The rows come from 4 hidden closed curves, with some noise, and rows from the same curve form a group. Each curve winds through 4 dimensions. The rows are also pushed far along 2 directions, which tell nothing about the answers.
Some rows, each with its group after it:
-249 -661 -403  170  155  -35 -131  -16 -318  150 -153 -> (2)
 111 -295  -66  139   -6   -5 -338 -400   81  -34   44 -> (0)
  84  647  247 -116 -299  141  391  528  145  213  -31 -> (1)
-155  116 -407  -34  -31  121  511  121 -163   46 -128 -> (0)
 -21  -77  -79    7   73   16 -147  132   67  167   52 -> (0)
  31   -6 -135   -9  -96  116   87  -26  -99   89   29 -> (1)
 25  93 168 -22 140  17 148  30  25  23 -35 -> (3)
 274 -214  135  152 -278  -15 -355 -165  -37   18   60 -> (2)
-283  317 -408 -158  225  110  564  350   51  110 -130 -> (2)
-173   -2 -239  -68   98   98  395  266 -263  130  -92 -> (3)
  31  -71  135   31 -115   53  -62  101  -52  136    1 -> (1)
 114  129  -10   18 -185  102   88  134   73  166  -22 -> (2)
-156  142 -342 -111   82  132  455  101 -109   39  -70 -> (3)
  32  -96  278   10  -18  -71 -326 -153  111  -79   63 -> (1)
 -48 -111  -99   96   22   38   52  -55   38  146  -90 -> (3)
  35  337    6  -96 -216   40   16  141   76  -90   95 -> (3)
 -15 -220 -240   -9  -44   32   14   35 -281  -37  -22 -> (2)
 13 327 167 -18 -55  42 246 252 165 191 -87 -> (3)
  19  -19 -121  -88   56   14   67  -87 -102 -156   29 -> (0)
-181  363 -151  -36  -37   29  507  320   11   87 -183 -> (0)
 -58  148 -211  117  -51  -15  214  127  -32  110 -103 -> (1)
 205 -104   87   79  -71    8 -369 -212  213   55  100 -> (0)
 219  158  293   13 -292  116 -173  -98  287  139   83 -> (1)
 -28  389  109  -52 -191   91  292  452   46  215  -60 -> (3)
 -2  35 -55 -92 -78 165  57 -69  35  59  61 -> (1)
  33   42 -126   -1 -109  107  128  177  -43  204  -21 -> (0)
-139 -356 -459   69   -3   10   99   42 -374   14  -99 -> (2)
-173  254  -75  -81  105  -28  223  342   63   34  -86 -> (0)
  46  463  -31 -168   28   57  173  213  187    2   99 -> (0)
  52    3  182  -39   60  -46 -121   57   -6 -127   45 -> (2)
-204 -519 -209   77  107   49 -110  -15 -312  129  -48 -> (1)
  94  303  109  -51 -240  172  107   67  214  178   28 -> (1)
 67   3 -27 -91  89 144  24 -22  69  96  48 -> (2)
-127  123 -315  -92   91   63  263   11  -91 -100   10 -> (3)
 -85 -109 -141  -70  135   -9  -29 -137 -103 -187   46 -> (3)
 154   23  -50   -8 -139   17  -56 -124   -9 -111   46 -> (2)

New rows, each followed by its group:
 -27 -296 -217   86  124   -4 -248  -68   -7  166   28 -> (0)
 233   99  489   98 -143  -27 -245  -48  247   79   51 -> (3)
   9  -13 -169   -2   45   50  -69   57   87  155   17 -> (0)
 181  249  167  -61 -252   89  -54   46   79  -11  103 -> (3)
 231 -132  409   11   16  -37 -342 -175  -20 -124  128 -> (3)
-148 -394  -76  157  178  -68 -183 -105  -94   90 -110 -> (3)
 178   -5  -23   51 -148   92    6 -140   17   22   22 -> (0)
 175  242  195  -55 -281   17 -245   -8  128 -148  181 -> (3)
 -79 -280 -124  156   28  -49  -80 -184  -84  -23  -97 -> (0)
-149 -207 -402  -75  246  156  143   23 -130  164  -65 -> (2)
 44  65 129 104 -79 -74 -36 170 -34  60 -32 -> (1)
 -71 -463 -256   14  114   48 -101   54 -329  105    9 -> (0)
-301  118 -413  -13  132  101  581  321 -100  232 -230 -> (3)
 215  392  404  -53 -141    5 -169  283  300  125  111 -> (0)
157 254 397 -55  18 -13  48  21 176 -13   7 -> (3)
 196   86  297  118 -184  -59 -170 -152  206  -57   -2 -> (0)
 -21   10 -161  -27 -113   76  -17   18 -103   -3   68 -> (3)
 168  468   92  -90 -162  106  141  187  297  117   49 -> (0)
 157  316  321 -106 -108   80  185  231   20   68   25 -> (3)
 136  367  344  -49  -26  -60  -45   -3  266 -128   58 -> (3)
  36  352  294   -7 -137  -63  -71  153  258  -15   32 -> (3)
 130   33   31   -4  -33   38 -222   31  153  150   85 -> (0)
 -81   53 -124 -153  -21  152  155    5  -41   22   61 -> (1)
165   7  82 -84  55 122 -84 -82  87  10  94 -> (2)
-143 -374 -365  113  177  -83 -116 -287 -218 -132  -13 -> (1)
 -36  -69 -152  -70   11   96  126  231 -223  132   16 -> (0)
-216 -698 -352   78  269   20  -54 -163 -455   52  -78 -> (3)
  55  161  128   28 -220   78  -10  192   93  160  -12 -> (3)
 -60  151 -305  -56  -77  121  384  129  -79   87  -87 -> (0)
-246 -647 -295   81  377  -70 -253 -176 -241  -19  -69 -> (2)
110 157 256  58 -99   4  18  55 162 148 -19 -> (3)
 372  231  356   26 -207   50 -332 -127  374   35  170 -> (0)
 -19  -12   -1  -48   48   87  205  147 -171   87  -68 -> (3)
  52 -183  179   69   80  -97 -382 -117  100  -67   44 -> (0)
-200  620 -395 -279  114  128  646  526   68   76  -23 -> (0)
 197  -24  256   12   24   42  -37 -136   48   50   16 -> (3)
-205  455 -362 -167 -115  135  526  424  -78   53  -44 -> (3)
 225  142  475  -65  -66   -1 -124    1   37  -73  106 -> (3)
  51   55 -153    8    1   67  -12   -4  133  105   26 -> (0)
  97  460  134  -17 -338   58   14  181  256   66   61 -> (3)
 592  430  777  -17 -417   91 -387  -59  494  113  206 -> (2)
-273   88 -176  -67   54  -34  201  347 -128    3  -84 -> (3)
 -62 -644 -295  209   63 -170 -428 -385 -225 -216  -27 -> (2)
-177   67  -99 -104  172   11  281  187 -180  -34  -50 -> (3)
  65  269  -42  -75 -183  108  162  197   -8   25   52 -> (3)
 -56 -274 -233  -18  172  133  -17  -84  -51  141   -9 -> (2)
-141 -180 -283    0  157   30  -52  155  -50  202   -4 -> (0)
 -96    4 -100 -130  164  102  195  228 -153   64  -36 -> (2)
  81  121  307   42 -186   34 -148   60  209  145   32 -> (1)
-117 -125 -260   81 -115    6 -194 -100   12    9   15 -> (3)
  64   15  112  136 -186 -113 -218  -13  151  -10  -36 -> (2)
 146  272  357   43 -226   -1    7  188  161   92  -35 -> (0)
-155 -285 -245  -24  146   74  196   78 -341  105  -84 -> (3)
-189 -542  -84  106  181  -57 -356 -264 -121  -38  -18 -> (1)
 223  144  247  134 -335 -124 -241  -53  167 -149   32 -> (2)
  64 -171  118   55  -83  -16 -103  -23 -157  -32  -13 -> (0)
  40 -144 -157   24 -127   25  -12   33 -202  -39    0 -> (2)
 132  122  162    6 -218  140  -93  -63  200  164   63 -> (1)
 -26   72 -252 -116   50   76  209   30 -124  -62   35 -> (0)
 148   61  219   79 -140  -37 -129 -140  143  -50  -22 -> (0)
